The same things were measured in two ways. Each way mixes the same 11 hidden numbers, adds some noise and spreads widely along 7 directions of its own, which tell nothing about the thing.
Some things both ways: the first way, then the second way.
[  3 -55  27  11 -17  26 -11  -9  -9  10  33   4  31  11  10  14 -31 -60
 -13  26   0  37 -50]
[-31 -26  48   9  52   7  34 -37 -15 -23   9  32  38 -51  -3  35  42 -21
   7 -43   9  16  14 -20  35  10 -41]

[ 18  13 -41 -32  26  -6   9  21   3 -23  -4 -22   4  -7  -5 -22 -43  -6
 -11 -21 -22  21 -15]
[  0  14 -13 -14  10 -16  -5  18  15   1   8  53  -1  27  27 -39   1 -48
  20  41   3   5   8 -32  41 -45 -18]

[ -1  48  -7  -9   8  21  47  67  21  10   2  -6 -53   2  21 -61   3  27
  -8  -2 -21 -45  26]
[ -1   4  47  15  16  33 -11 -22 -59 -13  29  26  18 -60  11   2   6 -28
 -17 -10  15 -87  -5 -29  30  -9 -71]

[-25 -33 -23 -46  26 -28  31  57  -8 -34 -35  -6  24  17 -20  -3  45  44
 -11   3  38   2 -17]
[-11  29  42  11 -30 -19 -10 -16 -23 -55  -8 -53  16 -35 -33  -4  -4  16
  -3  79   2 -61  21  37  21   3 -28]

[ 47 -49  -5 -15  33 -19   0 -18 -19   3  -7 -22   6  41   5  -8 -34  -9
  -1 -27 -17  36 -16]
[-15   4  14   2  43  13  29  -7  -1 -24  -8  14  12 -43   0   4   7  15
  -9  11 -13 -12  45  23  12  -8 -28]

[ 51  -8 -24  47 -20  15 -24 -72 -12  68 -26   4 -42 -21 -13  31 -20 -66
  40  -8 -18  -4  25]
[-48  -6 -20   2  26  -2  41 -16 -57  19  -4  44  30 -48  64   9  27  15
 -15 -58 -38  14  34  -3  22  23 -49]

[ 13 -28   9  24   7 -33   0 -53 -43  47  -6  -1 -11  18 -35 -21  -8 -32
 -18 -18 -32 -21 -13]
[-30  -7  -6   4  37  13  43  -7 -26   9  14  39  14   0  28   2  33  28
  -1 -50 -25 -19  21  -4  33  -9 -28]

[-14   5  13 -13 -13  -3 -10  -7  -8 -40 -32 -14   0 -22 -28 -32   8 -10
 -14  16   1   2 -26]
[  5  18  -4 -22  -9  -8 -16  32 -42  10   8  13  25  11  25 -13 -18   3
  -9  -1 -15 -15 -18  -7  34   4 -42]

[ 16  24  30   3  -2 -18   9   6  10  36   2  -6 -26  26 -40   8  44 -16
 -13  11 -16  -8  24]
[ 18  13 -13  -4 -15 -16 -14  37 -20  18  -6  22 -22  37 -19  -2  38  13
  -7   1  11 -16 -25 -36  32 -24  -7]

[  7  -2  13  -2   5  -1  29  43 -18 -42   3 -31  -7  23 -32 -41 -21  49
 -22 -34  -3 -14 -40]
[ -9 -16 -57   1  -1   8  54  37  47  32  20  55  15 -34  13   4   2 -43
  18 -44 -16  27  -1  43  40  24  10]

[ 15 -39 -54  -1  21   6  28  17  18  10 -13   9  16  31  -5 -17   1  -6
 -14   1 -16  11 -18]
[ 11  -4 -18   8 -51   6  14  31   0  23  -7   7   8  -8  19 -22  16  36
 -10  12 -35   5 -10   0  50  29  -7]

[-64 -52   2  38 -35  16   6  12  -7 -28  -1   0  43  -2 -23 -16   8  15
 -28   8  22 -18 -51]
[-14 -21 -35 -12 -14  45  29  36  53  37  -8  13  36 -46 -16 -20  29  20
  -3 -74 -27  12   2  36   7  49   3]

[-14 -13  -6   1  27  10  24   5  30   9   7  25   8  38   9 -42  17   4
 -36 -17 -18 -19  30]
[-32 -19 -23 -15  14   6  42   3  22  15 -22  32  23 -10  -6  14  37  47
  -7 -63 -54  39  -1  16  38  38  21]

[ -4   3  -2 -19  -4  34  18  71  35 -16  19  30  -1   5   4   8 -17 -32
 -23  53  -8  26 -50]
[-16   7   4  -7  35 -16 -22   7  -3  14 -54  44  18  27 -30 -17  34  48
 -22 -23 -26  57  -8 -32  51 -17   9]

[ -7  39  18  11  15   0 -16  32  -1 -70  28 -37 -23 -42 -19 -34 -22  23
 -28 -24  -3 -22 -74]
[-36  -7 -23 -35  15  43  15  21  17  21 -10  48  53  -7   3 -31   6 -16
  10 -89  23  -7   6  -4  14  18 -31]

[-12 -19  24 -34  23  15 -14  29   9  -4   0   2  14  28  33 -31 -33  -8
   0   3 -24  24 -18]
[ -1   2 -41 -43  28  56   9  37  20  31 -15  48  10  14  -4 -29  -6  26
  -7 -62  -8 -14  -5  21  -4   8  -4]

[-18  27  -8  40 -38  -7 -23 -31 -18  -4  35 -14  19 -44  -3  29  12  29
  34 -38  41 -18  10]
[-25 -17  31  -6  60   3  13   8  28 -17 -17  45  41 -58 -26  24  46 -38
  -4 -51  -9  -5  30   5  29 -35 -18]

[ 11  26  -9 -27  18 -10  -1  -1  -7  39 -33  18 -22  -3   0  -6  14   7
  35  -3  -7 -23  29]
[-25  15 -17  -8 -73 -27  -1 -40 -32  10  18  -9  11  30  21  -4  41 -18
  53  18  23 -27 -31  13  22   8 -18]

[ 33   4  31   5  27  28 -48  13  -2  34 -31  21 -61 -20  17  24   1  -5
  76  -4   4  -5  11]
[-15  24 -10  22  42 -30  30 -17 -64 -13 -18   4  27   4  14  -6 -19  15
 -23  24  -9  -2  17  53  18  -6 -23]

[ -7 -26 -21 -29  12  18  10  34  10  -6 -12  22  29   8 -18   7 -34 -10
 -25  34 -14  11 -73]
[ 10   5 -34  -9 -74  -1  -1   6   8  20   6  17  25  37  13 -33   3 -34
  23  18  30  -9 -53  -6  47  28  -9]

[-10 -13 -45 -38  18   7  36   9  31   1 -15   7  39  25 -15 -11 -14  -5
 -43  -9 -14  10  22]
[-31  22  34 -38   1  13 -45  -2 -10 -17 -33  15  31  10 -29 -41   3  21
  -2   0 -13 -34  -7 -26  30 -24 -16]

[-23  58  34 -20   1  67 -49  36  -1  84  39  52   3 -78  13   3 -48 -69
  41  40 -35 -13 -11]
[-12  17 -20 -13 -12  -3  -9  -3   3   0 -19  26   9  47 -23 -30  18 -28
  16   7  43 -38 -26  -4  16 -28  -1]

[ 12  20   8  35  -2 -10 -10  24  -2 -41   4   9 -76 -15  29  -2  13  17
  30 -10  19 -18 -27]
[-28 -22 -12   8  37  20  38 -23   5   5   5  25  39 -60  -3  27  41  11
 -22 -69 -22  18   2   8  12  49 -21]

[ 27  51  32  38  -1  -5 -21  28   4  11  15  -3 -57  36 -53  -4  51 -34
  38 -35 -25 -12 -38]
[-11  -2   0  -3 -23  -5   8  -6   3   3 -19  -4  26 -17  -4   4  42   6
   7  -4 -17 -16   1  41  16  -2   1]

[ -3  22 -12  22 -13   7  -2   1  11 -22  15 -13 -29 -19  25  -3 -47  15
 -11  -3 -11 -14 -30]
[ -6   3 -24 -22 -28  39 -23  -2   2  22 -14  13  24  -4  -8 -38  31  -5
  -4 -28  27 -25 -29 -28 -10  26 -26]

[-63 -32  14  15 -37  26   5   8   7  25  -3  17  24  -2  24  20  23  -5
   6  23  36 -13  27]
[ -8  -4   4   8  80  13  38   5   8 -21 -24  49  -1 -64 -17  29   4  -2
 -30 -11 -13   5  46  25  20 -14 -13]

[ 70 -30  26  28  16 -45  -7 -49 -33   2 -10 -50 -41  56 -28   4 -20   9
   3 -53 -17  16  -9]
[ 27  11 -66  -5 -20  18  33  59 -12  24   1   0 -25 -10   8  -6 -25  44
 -37   8 -23 -22  -8  40  -1  51  -1]

[ 17  28  -3 -28  25   7  -3  63  28  29 -16  41 -45  18  25  17  49  -4
  55  20   3   8  18]
[ 24   0 -29 -16  -8  42   5  27  21  10  -1  21   1 -27 -23  10   3  10
 -28 -20  -6 -45 -26  14  19  31  -4]

[-43  11  23 -12 -18  33 -21  27   0  43  19  32  33 -48  -4  13  31 -42
  26  34  20  -4  12]
[-61  14  45 -10  19 -27   3 -25 -56 -34 -47 -24  37 -28 -31  22  37  59
 -13 -25 -27 -20  38  25  17  -5 -26]

[  7  27  -4  40 -29 -37  -8 -22 -13 -49   2 -31 -45  27 -18  25  11   0
  23 -63  22   2 -16]
[ -2  18  38  -4  13 -42 -13 -30 -75 -31  -6  14  23   9  25   1 -17 -23
  -4  55 -14 -15 -23  -6  36 -21 -28]

[-34 -30  26  -1 -24   3 -41  -7 -36  36 -10  41  20 -16 -21  27  -5 -87
  29  49  -3  22 -73]
[ 21  12 -16 -17  56  39   8  37  29  -2 -31  42  -4  11 -27 -16 -17  43
 -36  -4 -18 -21  17  19  26 -25   6]

Other things, the second way, with their names:
k288: [-30 -10 -21 -26 -28 -22  18 -25 -29  14  22  28  19 -27  30  57  61 -36
  31 -59   2   6 -17  -1  15  29 -32]
k285: [ 20  15 -22  -3  51  14   5  48 -15  22 -17  46  -2  47  -6 -19   1  52
 -44 -28 -29 -25  -5  -7  38 -38   0]
k613: [ 10 -13  -1  30  20 -14  31 -16  29 -17  16  40  30 -34  21  -4   9 -72
   8  43  14  23   3   1  45  -5 -21]
k310: [-24  -6  49  -3  39  14 -18 -51   5 -16 -20  23  45 -30 -31   5  59 -28
  16 -23  16 -22   8   9  12 -40 -23]
k605: [-15   7   8   4  -2 -17  14 -39  35 -35 -13 -18  16  32 -29 -17  34   5
  17  67   4  -3  -2  19  11  -9  16]
k403: [-14  21 -11 -39  -9  13 -27   8  -9   3 -58  26  -5  14 -29 -33 -18  55
 -12   7 -33  -1 -14  12  31   3  15]
k631: [-34   7 -18 -24 -25  27  -8 -18  43  11  33  24  -7   5 -24 -43  37 -47
  64  -6  41 -27 -12 -20  -6   0 -12]
k377: [ 33  26   0   3   3   3 -32  32  14  -9 -10 -18 -28   3 -55  -9  39  19
 -24  53   8 -44  -3  -7 -14 -32  -5]
k337: [  3  -6  45  30  33 -26  -6 -12 -11  -9  57  30  48   3   0 -10  23 -77
  14   7  -3 -22 -38 -36  56 -37 -32]
k406: [ 35   0 -50 -49 -28  44   2  83  32  23  10  18  -5  15 -13 -13 -13  30
 -34 -32 -26 -34 -49 -22  17  50   2]
k823: [-31   6 -24 -12  22 -25  21  10 -39  -2 -30  23  34 -36  32  29  35  20
 -44 -38 -44   4  31   4  14   4 -31]
k765: [ -7   6 -30 -43 -38  27 -11  31  63  14   1   5   6 -15 -27 -23  12 -15
  34  -3  15   2  -2  22   0  27  -5]
k470: [  1  -9  -4  -6  26  10   4  -2  54   1  13  29   4 -14 -22   3  49 -29
  20  -4  -8   0  -3   2   9 -20   5]
k592: [ 51  -8 -26  15 -33  32  33  31  32  -7  22 -11   4 -28 -15   2 -12 -21
 -25  40  23 -42 -36  14  16  57 -12]
k466: [ 44   6  -1   5 -18  33 -15  47  14   5   7  -3  29  -7 -44 -20 -24  -4
 -36   1  13 -49 -55  -1  38  29 -13]
k352: [-10  17 -41 -30 -63  -4  17  16  -1  -2  -5 -10  -9  19 -12 -13 -17  21
  15  27 -11 -27 -29  33  23  45  15]
k239: [-54  10 -13   4  12 -30  24 -10 -31  13 -12  19  11  27   6 -33  22  39
  13 -18 -33  21   8   0  34   3  -2]
k873: [  8  11 -29 -10  -6 -12 -11  22  41   1 -37  18  16  -9 -43   7  17  -8
 -16  12 -10   6 -13  37  24  -1  25]
k791: [ -6  -1 -30  -2  -6  -5  10  36   6  30 -29   5  17  -1  -6 -28  22  49
 -24 -17 -45  40  -4  10  19  29   8]
k231: [ -4  20 -11 -11 -68  -1 -41 -19  -8   8 -35 -29  -1 -26 -22 -21  40  11
  11  41   2 -24  -7  30 -11  11  -7]
k628: [ -2  -3 -23  -7  -4  46  16   2  15  -4 -28  20  27 -60 -25   1 -12   1
 -34 -21   6 -26  -8  28  15  52 -12]
k941: [ 26  27 -44   0 -40 -18   0  27  10  -9 -40  -9 -24  24 -12 -22  -3  33
 -29  89  -8 -13  -7  11  21  11  11]
k114: [ 28  15  -9 -14 -21  38 -21   9  -1  11  -4  26 -31  23 -12 -49  -8   3
  12  47  32 -23 -27 -26  15  -1 -15]
k8: [  7   1 -15 -16 -69  18   8  29 -12   2  12 -35   6 -32 -18  16  15  39
 -17 -11 -18 -44 -31  10   8  74 -17]
k177: [ 34  -2 -53 -28 -46  69  17  65  36  13  -1 -13 -19 -35 -27  -7   0  51
 -48 -10   0 -51 -19  -6 -16  81 -12]
k837: [-19   2  -3  -5  25 -16   3  -8  36  -4 -35  11   2 -51 -40  20  52  15
   6   2 -28  51  27  41   1   1  16]
k351: [ 16  17 -32   4 -13  -4   5  22 -13  28 -27  26 -25  32   5 -21  10  48
  -3  20 -21   5   4  27  40 -20  11]
k169: [-14 -10 -40 -41   2  26  12  22  71  22   1  58  23   4   9 -41   7 -46
  39 -20   4  21   1   9  16   0   8]
k666: [  4  16 -51 -27 -61 -26  -8  42 -11  27  15   3  15  36  10 -17   2 -23
   2  -2  -7  -6 -64 -15  23  39  -6]
k798: [-11  10 -15  11 -12 -28  17  19   0   5 -12 -26  12  27 -22 -30  21  44
  -7  27 -18  38 -10  -2  17  32   6]
k919: [ 10 -11   6   1  31   8  17   2  29 -10 -14  41  20 -14  16  -5  37  -9
 -11  15 -19   2  23 -11  33 -31 -13]
k513: [-17   7  23 -13  42  -5 -21   4  25 -28 -12  29  21 -60 -34   7  45 -43
 -14   3   9 -11  30 -33   0 -31 -37]
k760: [ 20  -1 -41 -36   9  44 -18  26  -4  51  -6  59   1  -3  19 -12   9  26
 -22 -59 -30  10 -35 -17  17  23 -12]
k653: [-36  27 -16 -51  -8  -7 -31  -3 -27   0 -49  12  17  15  -9 -31   2  30
  -4  -2 -11  12  -5  -4  -3  14 -12]
k522: [ 39  -8  -6   5  41  17 -11  12  67   2  10  44   6 -13 -42   0  33 -52
  -9  15  10  12 -28 -13  16 -21   8]
k799: [-18 -10  32 -17  39  30  -2   5  -7   3 -38  34  65  29 -13 -31   8  37
 -15 -61 -18 -13 -11 -11  53 -17 -12]
k118: [ 14  -4 -22 -26 -16  43  -1  26  50   4  21  38   7 -35 -19  -6   2 -48
   7 -10  35 -26 -17 -20  21  27 -24]
k990: [-22  -7  31  19  15 -16  -7 -42  53 -15  11   3  22 -11 -43  -6  85 -29
  36  21   9   3   6 -13  22 -39  -2]
k494: [ 23   2 -64  -3 -59   8  42  36  54  -5  -3 -27 -30  -2 -17  -4  24  17
 -12  57  13  -6  -5  10  -8  60  13]
k808: [ 22  11  42  -6 -11  17 -30   2 -50  -7 -32  16  19  36   5 -30  -7  35
 -21  28  -6 -43 -27 -22  59 -28 -25]
k868: [-33  18 -18 -33  35  19 -13 -30  16 -13 -40  30   1 -28 -14   0  45  21
 -11  -8  -7 -14  35   5 -20 -19 -13]
k252: [-42  16   2  -8   8 -56   7 -35 -33 -24 -33   5  45   1  26   4  36 -11
  -2  23 -16  18  20  10  15 -13 -20]

Some of these things the first way, each followed by its name:
[  5  61 -19 -13  44  33   5  53  52  -1  34  16 -20   5  42 -72   9  -6
   1 -21 -42 -22   2] -> k808
[ 41 -16 -21 -16  -2 -23  -3   4 -71   5  11 -24  -6 -31  -9  18 -89 -26
  25 -14   0  32 -56] -> k631
[ 21 -96 -24  20   5 -17  31 -10  12 -22 -18 -24  31  92 -30  32 -17  21
 -48 -16   2  45 -26] -> k791
[-39   3   5  17 -20  -9  24  -3  17 -10 -15   3  -4  50  -4   0  33  46
 -14 -14  14 -37  16] -> k310
[-36   1  13  -3   6  -7  -8 -19  23   0  -9  11  13  12 -23 -39  39 -40
 -39   7 -25  -2  20] -> k406
[ 56  -7 -21  -4 -12  14  19 -22   6  49 -36  -8 -16  44 -13  27 -26 -12
  27  -4 -21  16  23] -> k231
[  3   8 -20   9  36 -21 -15  48  14 -54  43   1   1  22   0   8   9  23
   5 -39   8  13 -81] -> k799
[-25 -54   0 -21  -4 -38  33  33   2 -23 -25  -1  17  90 -10   8  17  22
 -19   0   8  32 -17] -> k470
[ 25   6   2  18  32 -52 -20  10  -5 -37  30 -22 -40  17  -6   3   9 -11
  -6 -29 -10  17 -54] -> k494
[ 59  18   6   9  12 -57 -15  -8 -14  13 -17 -20 -66  33 -16  46  42  15
  52 -22  10  19  24] -> k377
[-18  -2 -39   5   9  -4  -7 -30  10  -1  18  10  34   3  33 -36 -37  -2
 -12 -15 -27  -2 -14] -> k919
[-24 -63 -21  39 -32 -17   2 -38 -51  29 -22   9  19 -24 -44  41 -11 -24
  -4  -2  27 -12 -21] -> k239
[-27  13 -10  -7 -34 -15   0   6  -6 -68   3 -28   1 -11  -2  19 -32  -7
 -15  -6  22  24 -40] -> k653
[ 18   0   3  10 -24   9  11 -34  18   9 -45   8 -44  40   4 -22  -7 -36
  -4  16 -29   2  15] -> k760
[ 15  28  -3 -11  28  40  28  65  46 -17  16   3 -31  16  35 -27 -22  39
 -14 -10 -11 -22  -2] -> k628
[ -4  18   2  -7  15  -9  13  62   2  -4 -20  31 -43   5 -22 -20  42  -1
   8  21  -6 -17 -26] -> k990
[ 12  54 -12 -14   2 -14  14  75  33 -56  15 -30 -44   1  -7  12  23  23
   2  -7  14  20  -7] -> k513
[-17  -3   5  -2 -13   1  13  20 -16  33 -28  18 -11  11 -19 -13  24 -18
  13  24  -8 -22 -21] -> k351
[ 18  15  -3 -15  34  10  38 -15  66  20 -50  10 -13  65 -21  -3  47  76
 -25 -26  -6 -38 106] -> k873
[ 26 -29 -29  17 -13 -15   2 -14 -16   7 -16 -15 -33  19  15  36 -14 -28
  25 -12  10  17 -18] -> k114
[ -6   6  -3  19   8  -3 -20 -19  16  15   5   8 -24 -22  26 -16  26 -27
   3   4  -6 -12  23] -> k177
